The same things were measured in two ways. Each way mixes the same 10 hidden numbers, adds some noise and spreads widely along 7 directions of its own, which tell nothing about the thing.
In the rows, 128 means zero.
Some things both ways: the first way, then the second way.
[157 130  63  86 131 115 126 135 134 115 133  77 158 125 164 170  87 155
 120 114 146 116]
[ 65 132  72 110  89 137 135 111 138 141  82 193  95 136 162  73 129 147
 106 176 140 119 125  73 153]

[175 105 113 122 163 162 130 132 138 118 132 108 111 154 134 126 115 142
 171 142  75  89]
[103  92  85 101 110 153  98 153 123 141  53 125 148 137 114 107 127 110
 116  80 142 129 147 126 130]

[122  96 119 120 105  90 170 146 161 166 150  81 137 130 107 138 139 147
 142  99  87 129]
[ 76  93 105 114  95 100 163 123 152 125 114 108 133 142 154 130 118 151
  79 151 133 132 123  49 147]

[119 145 141 130 132 104 160 133 102 160 139 148 120 111 120 148  82 129
 144 135  99 109]
[106  94 139 104  89 115 135 150 147 128 121  93 159 120 122 131 109 136
 106 129  80 100 132 137 123]

[194 119 101 142 167 166 137 126 126 123 140 126 105 133 127 174  71 121
 150 101  99  81]
[170   5  95 119 156 140  74 120 121 125 114  95  87 132 113 157 105 130
 117  52 174 163 158 154 130]

[148 137 112 157 102 135 169 173 156 116 132 103 149 127 140 137 129 150
 128 169 162  97]
[105 123 100 136 119 153 129 162 128 148 108 116 161 132 107  69 120 139
 101 113 126 103 136 173 148]

[131 186 125 165 143 125 119 160  96 128 133 113 151 138 169 153  89  74
 113 162 154 102]
[126 161 155  89  97  92 115 169 129 159 148 101 179 113 167 137 121 128
 131 181  48  87 115 118 107]

[ 78 132 120  69 163  85  95 115 111 129 109 114 147 136 118 118 110 138
 168 176  64 155]
[101 133 131 141 156 137 142 137 142 147  98 119 135 115 103  83 101 116
 110  83 124 115 127 154 160]

[157 118 162 132 130 124 132 139 139 150  96 123 107 148 117 128 140 137
 109 163  89 101]
[127  89 149 119 173  79 164 105 167 119 145  80 131 143 132 126 121 132
 113 106 131 177 109 106 151]

[129 113 150  92 141 143 111 140 139 164 124 134 129 172 175 131 132 113
 108 156 100 113]
[155 107 118  95 169  94 130 104 166 139 128  99 137 151 144 144 135  65
 156 116 147 129 125 107 148]

[105 169 134 113 157 121  99 126 106 126 128 100 121 152 150 144 101 123
 143 120 104 129]
[135 104 132 145 140 113  90 171 122 140 113  83 192  80 122 155 116  91
 124 125  94  66 150 174  83]

[166 116  95 140 149 125 111 161 137  88 116  23 151 128 174 135 121 126
 114 156 145 137]
[162 116 135 130 198 112 106 138 109 157 142 134  77 141 128 117 137 106
 170 136 145 177 160 137 166]

[145 148 135  77 154 148  75 134  85  99 110 112 145  90 152 154  64 101
 102 142 109 143]
[142 121 104 116  97 132  90 125 146 107 105 165 110 135 137  72  84  55
 117 113 113  87  85 104 132]

[ 96 161 100 160 124 143 133 126 157 143 140 134 136 174 113 143 127 127
 150 104 127  93]
[ 92  90 117 148 120  99 154 132 140 137 132 105 150  96 146 129 114 180
  73 147 118 120 131 133 109]

[141 149 135  84 160 114 154 138 103 156 139 126 116 139 185 172 103 167
 112 154 136  98]
[ 81  78 146  97 113  98 170  97 164 115 136 122 113 125 164 130 118 217
  91 163 124 145 133  87 139]

[109 158 128 156 140 150 119 140 143 117 115 137 131 164 112 142 141 100
 118 164 126 112]
[141  98 131 141 117  82 160 135 141 128 167 107 164 153 126 121  80  84
  83 139  87  75 110 156 146]

[136 144  90 135 126  98 143 150 122 111 130 107 155 103 137 155  50 135
 139 161 121 122]
[108 101 150  80 108 104 148 119 152 131 111 109 127 143 142 135  97 138
 111 115  95 135 128  95 147]

[147 146 110 105 153 159  87 110  98 136 129 184 141 136 172 167  44  77
 127 144 113  95]
[150 134 136 120 153 132 115 116 159 121 112 140  94 118 137  85 152 102
 189 135 134 152 142 124 145]

[121 176 113 146 136 152  93  89 105 123 131 173 131 144 121 145  90  77
 145 132  95  89]
[148 147 128 136 115 138  91 164 117 137 118 135 139 114 122  70 115  97
 156 156  67  90 144 185 124]

[108 108 161 125 167 115 134 117 103 198 114 120 104 135 133 117 135 131
 128 115  97 113]
[132  24  77 104 148 129  98 141 136 162  98  57 157 104 119 195 139 134
 100  53 186 147 160 148  91]

[ 85 127 144  97 198 150 109 131 109 145 123 119 128 162 155 122 175 110
 128 173 124 132]
[109  52 129 129 134  86 174 115 149 127 163 100 120 131 146 155 113 184
  70 135 150 151 134 104 140]

[131 145 116 159 173 123 137 141 143 102 134  62 111 169 122 138 157 144
 166 149 105 114]
[129  80 186 117 150  87 127 163 129 112 127  79 178 108 145 181 140 143
 135 131 104 128 159 118 107]

[117 157 152 147 172 145 122 108  97 150 144 113  92 154 139 129 127 120
 153 104  84  96]
[ 58  87 120 108 118 129 138 121 142 123  74 151 101  98 149 125 124 175
  96 139 171 142 161  60 118]

[148 147 120 105 138  86 152 136 122 155 137 135 106 136 104 185  43 154
 175  83  76 109]
[ 73 144 156 149 141 126 159 118 173 106 116 159  93  84 120  66 130 141
 129 147 126 131 111 101 150]

[129 126 128 139 105 162 108 128 165 118 116 121 126 155 128 115 117 140
 142 125 100 109]
[151 110 142 132  84  82 144 153 123 115 175 108 131 142 131  65  65 139
  73 175  50 142 111 159 104]

[145 108 128  89 136 142 130 152 138 163 150 117 139 148 191 153  97 127
 115 124 118 112]
[126 110  87 135 108 118 129 142 136 146 127 101 144 129 143 108 120 128
 102 144 122 114 131 124 126]

[164 144  73 134 143 116 105 102  99  96  99 114 139 107 151 162  72 110
 132 145 157 115]
[123 114 109 116 118 137  96 175 113 151 100 115 123 109 115 109 188 143
 192 192 103 160 214 171 109]

[146 133 163 153 132 168 145 147 106 155 146 115 107 121 173 127  96 121
 115 105 129  96]
[ 92  55 114 127 120 109 125 149 149 106  68  86 203  96 136 179 138 101
  93  94 160  92 152  93  80]

[141 125 157 163 153 117 137 118 148 149 102  87  82 169 113 129 163 165
 128 132  87  98]
[135 140 151 128 117 102 151 153 134 119 146 155 133 141 131  69 119 108
 124 166  98 128 128 142 133]

[149 143 107  88 100 129 112 150  97 114 126 128 170 104 166 131  81  87
 142 151 151 127]
[115  94 132 160 222 132 116 138 141 127 115  83 161 112  93 107 114 111
 105  69 182 109 129 155 151]

Other things, the second way, with their names:
k_508: [ 82  69  99 132  80  88 176 126 125 150 110  63 136 115 178 147  88 252
  27 148 107 180 152  74 100]
k_602: [ 76  72 114  89  92  90 159 110 152 121 130 129 119 149 150 136  92 145
  58 145 134 123 105  55 142]
k_932: [121 148 137  75 111 147 113 146 155 134 126 172 109 129 110  65 103  63
 136 137 135  86 121 127 132]
k_908: [134  92 100 133 139 103 115 121 139 119 106 103 141 143 123 114 112  78
 129 131 110 120 136 134 138]
k_690: [107 124  74 136  80 132 139 149 104 150 119 164 125 154 151  55  99 160
  72 179 122 112 143 132 138]
k_753: [123  86 162 104 172 101 165 106 150 124 126 113 122 161 124 110  83 145
  87  62 137 169 105 120 173]
k_5: [101 116  87  85 112 132  74 155 137 137  68 114 161 109 127 124 166  76
 167 169 129 103 168 110  88]
k_346: [ 85  38 166 151 185  78 180 101 174 105 130  62 143  91 123 187 112 170
  75  80 154 148 128 102 135]
k_160: [141  44 100 127 132  98 134 106 133 119 142 114 125 169 133 134  93 125
  88 116 126 123 125 144 161]
k_370: [123 104 112 138 111 121 145 128 142 135 101 117 109 128 129 100 128 141
 129 110  97 168 134 135 151]
k_4: [ 86 132 120 123 151 122 131 116 148 141 117 137 105 104 155 108 139 160
 131 176 152 123 147  84 146]
k_544: [121 121 144 156 139 108 137 132 145 118 122 109 162 117 148 115 116 133
 118 120  93  94 106 126 153]
k_241: [179 145 184 117 164 104 138 117 172 103 173 137 130 143 133  74  98  67
 150 118 108  97  86 147 160]
k_610: [157 158 133 149 141  91 147 121 140 135 170 132 130 150 137  52  61  83
  96 152  78  95  85 157 154]
k_487: [123 138 111 181 151 114 126 122 143 117 154 155 108 124 130  56 134 116
 139 175 105 111  97 151 171]
k_327: [110 111 122 104 103 102 157  89 170 121 143 144 116 140 169 106  88 135
  91 156 118  88  96  86 153]
k_342: [121 159 131 110 103 142 102 134 156 117 104 172  98 116 128  67 162  86
 205 169  80 115 124 128 153]
k_240: [128 142 107 107 125 128 125 129 130 183 126 121 117 121 153 110 121 152
 135 151 101 123 144 146 144]
k_195: [116  67 101  83  86 137 123 140 119 147  95 111 127 145 123 112  67 153
  65  97 125 131 159 141 115]
k_812: [119 180 151 105 122 118 128 140 158 119 125 150 114 141 133  57 164  94
 194 174  75 146 105 104 171]
k_182: [182  64 208  79 166  72 126 101 143  90 181 136 106 168 132 130  52  95
 117 115  95 120 112 151 147]
k_362: [129 110 134 117 173 124 117 138 121 161 114 105 101 117 114 124 123 131
 155 139 128 148 191 154 143]
k_628: [162  40 139 110  87  96 130 140 126  93 156 109 171 175 135 124  44 110
  42  92 100  82  98 148 122]
k_864: [107 149 121 125 157 136 127 134 149 132 114 150 128 131 107  46 113  95
 119 121 143 116 109 141 152]
k_324: [ 98 108  91 132 105 131 130 139 133 144  94 109 155 131 118  98  75 108
  68  99 112  84 116 130 139]
k_882: [127 125 155 101 119  92 127 126 160 127 115 115 113  98 161 148 151 118
 167 138  87 165 115  76 117]
k_185: [158  44 125 135 195 105 132  90 135 123 168 145  60 154 118 117  65 111
  81  90 192 144 122 135 170]
k_26: [162  80 122 122 131 109 119 136 126 130 163 103 110 156 118 101  83 112
  95 110 113 142 112 146 146]
k_75: [ 90  87 118 105 111 106 124 138 117 120 138 143 118 161 131  98  79 136
  69 173 123 102 128  97 150]
k_288: [160 121 149  79 109 100 146 132 151 126 119 133 157 167 149 114  91  63
 117  93 107 109 108 114 135]
k_460: [166 119 118  89  70 113 106 159 125 156 142 105 142 136 144 119 105 106
 133 150  57 112 133 157 107]
k_765: [127 105 200 150 155  93 168 136 164  69 152 134 188 135 129  95 120 120
 109 109 111  92  88 147 154]
k_523: [ 88 135 118 115 125 141 129 110 158 138  87 157 104 101 147  93 135 154
 139 132 125 123 125 109 147]
k_427: [123 111 119 118 133  99 136 152 137 139 125  91 187 144 144 133 134 111
 107 128 127 115 124 112 130]
k_640: [ 96  65  52 137 105 154 104 116 131 137  65 128 100 109 142 114 121 159
  96 109 167 138 157 106 123]
k_191: [118 157 148 130 152 137 110 126 146 133 142 164  61  99 133  48 160 178
 180 163 100 183 109 141 161]
k_779: [ 94 106  81 168 146 163 103 140 117 145 107 123 112 111  93  49  80 151
  73 108 142 105 128 175 152]
k_400: [100 128 113 177 192 105 106 139 123 155 131  83 108  67 129 108 157 180
 144 185 117 173 155 143 116]
k_441: [101 104  50 102  50 130 102 157 132 152  83  96 167 140 133 118 120  90
  99 138  93  94 126 108 114]
k_124: [125 122 133 115 124 114 111 152 116 154 123  92 110 111 138 108 123 175
 139 164  82 171 163 137 120]
k_942: [ 99 133 107 142  91 105 157 119 153 128 132 132 143 134 149  83 103 132
  94 161  75  91  91 120 153]
k_832: [110 100 169 118 163  79 170 129 122 141 160 114 110 141 139 117  88 188
  77 148 119 172 139 116 150]
k_134: [124 135 107  99 101 133  83 159 123 149 106 103 168 124 140 103  98 102
 116 144  91  72 128 129 112]
k_639: [119 125 102  81  28 103 112 155 126 146 150 101 136 135 178  96 108 189
  90 202  45 139 103  94  96]
k_916: [ 80 114  48 102 114 161 110 149 163 144  31  83 199 122 117 111 163  73
 124  88 189  96 152  92 112]
k_284: [136 108 129  68 111 106 117 141 133 151 134 115 142 149 144 123 100 123
 104 120 105 133 110 121 121]
k_946: [108 129 135 140 127 131 156 130 165 110 109 158 122 114 136  87 160 117
 149 142 153 123 143 107 145]
k_852: [115  92 141  86 129 105 108 110 148 110 137 149  90 137 123 108 107 104
 143 176 104 114 132 119 144]
k_495: [104 142  89 122 125 129  96 123 114 168 126 139  55 119 155  79 138 191
 153 204  92 173 144 113 160]
k_315: [125  71  54 154 153 126 105 103 131 171 115  83  96 107 131 142 114 148
 114 117 135 135 147 152 144]
k_909: [100  96  96 129 139 133 133 127 139 149 125 104  93 121 109  81  80 150
  67 109 158 151 127 122 139]
k_949: [143 103 161 106 123  82 141 146 138 139 177  84 156 139 139 143  84 124
  89 135  79 101 106 132 133]
k_121: [153  77 108 103 149 119 107 125 130 146 131 132  87 140 103 124  81  55
 117 112 154 117 155 145 132]
k_203: [105 106 118 137 119 116 132 125 128 123 132 144 124 144 140  82 110 164
 103 160  97 115 118 139 163]
k_55: [115 108 130 150 126 108 165 150 149 124 143 110 149 118 142 108 150 155
 104 134 144 149 123 111 132]
k_424: [118 102 100  95  83  95 134 133 129 150 125 114 141 141 172 128  93 148
  70 143 103 132 110  90 111]
k_481: [143  93 102 143 144 119 108 134 119 147 134 106  82 125 120  96 118 146
 129 129 114 184 139 151 142]
k_172: [139 133  67 106 124 155  85 116 151 172  94 126  87 106 125  98 117  74
 156 105 134 118 127 133 131]
k_815: [156 115 158 165 181  99 161 113 148 113 163 145 106 131 125  81 101 107
 120 126 135 132 122 159 156]
k_382: [169 103 136 146 149  83 121 139 105 134 160 125 147 157 140 117  73  90
  97 134  83  94 116 166 147]
k_729: [107 133 111 123 125 100 146 129 135 148 120 130 107 130 140 107 123 113
 132 186 113 133 158 101 139]
k_343: [132 115 123 155 188 118 119 128 134 154 141  93 102 102 124 124 126 128
 146 149 140 129 165 141 149]
k_712: [ 99 141 141 114 116  98 148 141 152 127 111 111 199 120 162 114 129 137
 106 148  95  93 109 108 117]
k_603: [120 128 110 133 151 114 113 146 125 175 126  76 137  97 150 137 161 175
 153 163 102 153 157 139 130]
k_129: [ 68 119  55  87  55 130 109 134 125 167  83 147  91 123 146 104 120 141
 110 194 101 131 151  82 118]
k_59: [136  92 127  55 138 111  92 126 140 144 105  89 135 139 149 161 123 108
 147 124 131 134 151  90 120]
k_804: [112 129 142 101 112 113 131 151 153 125 134  88 156 122 132  96 127 136
 123 155  99 125 125 115 121]
k_32: [164  84 128  80  83 109 112 137 121 136 133 134 107 154 142 114  69 111
  95 111  90 140 121 131 115]
k_307: [ 87 121  81 115  52 116 127 163 146 136  82  75 208 124 151 123 158 135
 113 146  71 107 115 101 112]
k_375: [127 107 121 120 165 132  98 125 135 134 125 136  85 128 112 105 105  88
 143 131 144 111 141 123 161]
k_34: [143 129  81 128  81 131  89 148 118 153 130 126 128 132 150  88 100 112
 113 146  76  94 101 139 131]
k_790: [ 86 108 112 135 118  93 145 115 147 137 120 116 122 101 165 137 140 173
 114 175 107 140 131  87 128]
k_679: [ 95 145 133 148 109 125 151 163 128 126 100 132 197 122 124  67  82 109
  72 139 102  50 136 156 119]
k_178: [108 109 158 101  90  77 158 129 131 121 171 143 122 153 159  98  79 175
  65 167  65 136  80 105 145]
k_805: [ 89  96 138 100 108 110 152 127 157 143 109 100 127 105 132 146 139 169
 131 134  91 147 148 127 131]
k_871: [142 118 135  77  95 118 121 132 151 119 128 160 142 163 132 109  86  39
 120 116 108  57  99 115 150]
k_860: [ 79 141 114 164 109 107 142 143 163 106  88 119 152  89 141  97 205 133
 173 181  86 151 128 103 126]
k_283: [128 130 109  74 112 129  81 144 146 145 121 107 122 133 136 101 144 108
 161 143 102 141 110 104 134]
k_704: [103 101 117  72 129  95 121  98 145 137 114 131 105 135 178 134 100 144
  97 159 147 142 125  46 118]
k_701: [115 141  71 144 171 164 101 113 133 183 111 130  72 112 125  75 139 153
 155 131 149 143 141 152 182]
k_341: [114 139 112  92 108 137 127 100 169 133 107 169  89 128 137  68 118 108
 149 139 110 119 110 123 154]
k_930: [137  59  99 129 100 133 117 145 128 141  96  85 142 119 129 144  89 132
  79  54 125 129 131 136 117]

Some of these things the first way, each followed by its name:
[115 115 124 121 124 106 125 105 102 190 126 140 137 127 135 110 103 104
 150 115  92 104] => k_284
[101 155 103 110 106  45 136 105 120 147  93 123 144  94  83 173  71 165
 113 125 110 133] => k_341
[153 161 146 102 136 177 114 144 111 109 137 137 126 142 151 137 115 111
 135 149 110  97] => k_779
[148 147 147  82 169 109 126 142  96 111 109 102 119 101 139 171  95 154
 103 173 111 134] => k_342
[ 97 130  85 101 125 151 134 122 132 128 143 162 167 135 127 121 138 116
 173 160 139 109] => k_765
[ 69 148 132 140 111  98 166 166 116 130 128  92 165  77 143 119 105 163
 105 179 161 146] => k_805
[185 159 138 136 131 156  96 131 130  74  84 109 113 132 124 154 118 122
  78 174 117 105] => k_908
[ 97 147 129 118 164  77 104  98 126 123 107  80 109 167 118 129 145 146
 155 150  67 138] => k_362
[110 105 118  91 106 129 133 138 139 170 151 115 152 128 199 131  77 154
 122 109 131 124] => k_815
[143 157 116 139 132 135 101 109 135 145 131 115 116 184 134 145 120 103
 143  90  88  88] => k_704
[122 170 115 127 144 114 129 160 158 105 136  66 132 184 141 165 157 143
 134 141 133 121] => k_4
[142 148 144 104 145  83 137 125 117 112  99  64  98 125 136 145 124 198
 121 152 106 128] => k_182
[116 122 118  91 171 159  84 114 107 152 145 125 146 146 213 129  84 113
 114 150  99 111] => k_508
[105 112 133 133 147 145 122 153 113 149 122 111 162 108 166 117 137  95
 103 168 163 132] => k_55
[106 167 137  81 145 163  99 134 114  81 121 120 128 151 131 121 155 119
 151 163 118 138] => k_852
[116 154 122 116 153  78 119 155  99 119 104  87 151 112 138 153 102 111
 119 175 137 150] => k_949
[119 121  77  69 106  59 129 170 161  90 109  58 177 122 127 154 102 172
 162 162 138 175] => k_804
[134 118 156 117  47 116 164 178 123 155 131  85 162  74 182 101  98 156
  95 134 166 127] => k_864
[118 149  78 182 120  99 126 132 162  94 108  62 146 159  98 119 147 135
 164 146 127 118] => k_832
[195 136 169 162 124 120 188 170 105 164 131  94  92 107 143 162  95 141
  89 107 130  84] => k_602
[ 89 158 146 125 128 141 119 144 110 132 130  92 155 110 160 125 144 116
  72 153 150 131] => k_790
[ 79 131 170 110 119 145 154 148 167 163 151 116 128 165 123 117 194 163
 106 149  86 113] => k_942
[165 114 120  92 116 130 141 146 111 173 154 125 151 108 189 159  65 120
 110 111 127 101] => k_639
[127 164 155 179 103 130 120 152 121 117 102 114 133 114 104 124 111  97
 115 145 126 118] => k_909
[159 113 120 106 146 124 140  80 121 170 120 154  99 143 104 157 136 131
 118 110  72  80] => k_160
[156 149  81 148  43  97 141 140 161 133 138  84 158 125 121 157  78 129
 131  55 137 107] => k_400
[101 127 110 119  86  88 105 131 134 112  83 107 176  95 100 118 130 106
 113 172 139 158] => k_916
[116 115 115 138 139 115 146 168 167 141 149  71 136 147 122 143  91 161
 156 105  83 130] => k_882
[101 155 104  76 153 124  90 137 113 115 125 120 177 137 156 152 126  96
 111 185 130 136] => k_701
[128 119  98 172 106 155 152 142 174 131 139 136 143 161 106 100 129 134
 177 153  94  80] => k_753
[158 182  89 130 147 157  82 126 102  76 120 119 162 129 145 164 108  66
 100 166 142 102] => k_495
[144 144 123 162 155 113 133 128 134 151 120 128 110 153 127 170  79 129
 126 129  96  93] => k_460
[112 130 149 132 135 161 116 149 158 132 144  89 120 184 169 115 149 129
 128 135  97 120] => k_729
[133 193 143 179 134 174 108 164 124 101 142 129 138 161 165 155 112  60
 102 160 151 100] => k_343
[123 128 157 108 119 150 142 174 135 130 151  94 140 126 168 118 112 148
 117 155 106 125] => k_324
[118 125 141  91  76 111 117 128 134 178 133 131 151 129 174 132  80 130
  96 113 102 117] => k_610
[120 127  80  33 175  93 102 116 118 127 137 115 157 141 147 176  92 138
 150 152  79 139] => k_544
[137 179 150 124 159 123  93 139  79  83 102  93 129 108 129 149 119  84
 106 171 123 142] => k_375
[ 66 138  89 129 119 141 102 122 127  99 127 112 178 111 147  90 104 124
 156 168 138 144] => k_195
[ 71 161 160 146 120 100 126 143 105 143 115 116 135 118 111 108 120 110
 154 137 123 147] => k_932
[120 138  90  77 149 112 109 121 114 125 121 125 157 125 118 150 107 128
 160 142 110 123] => k_191
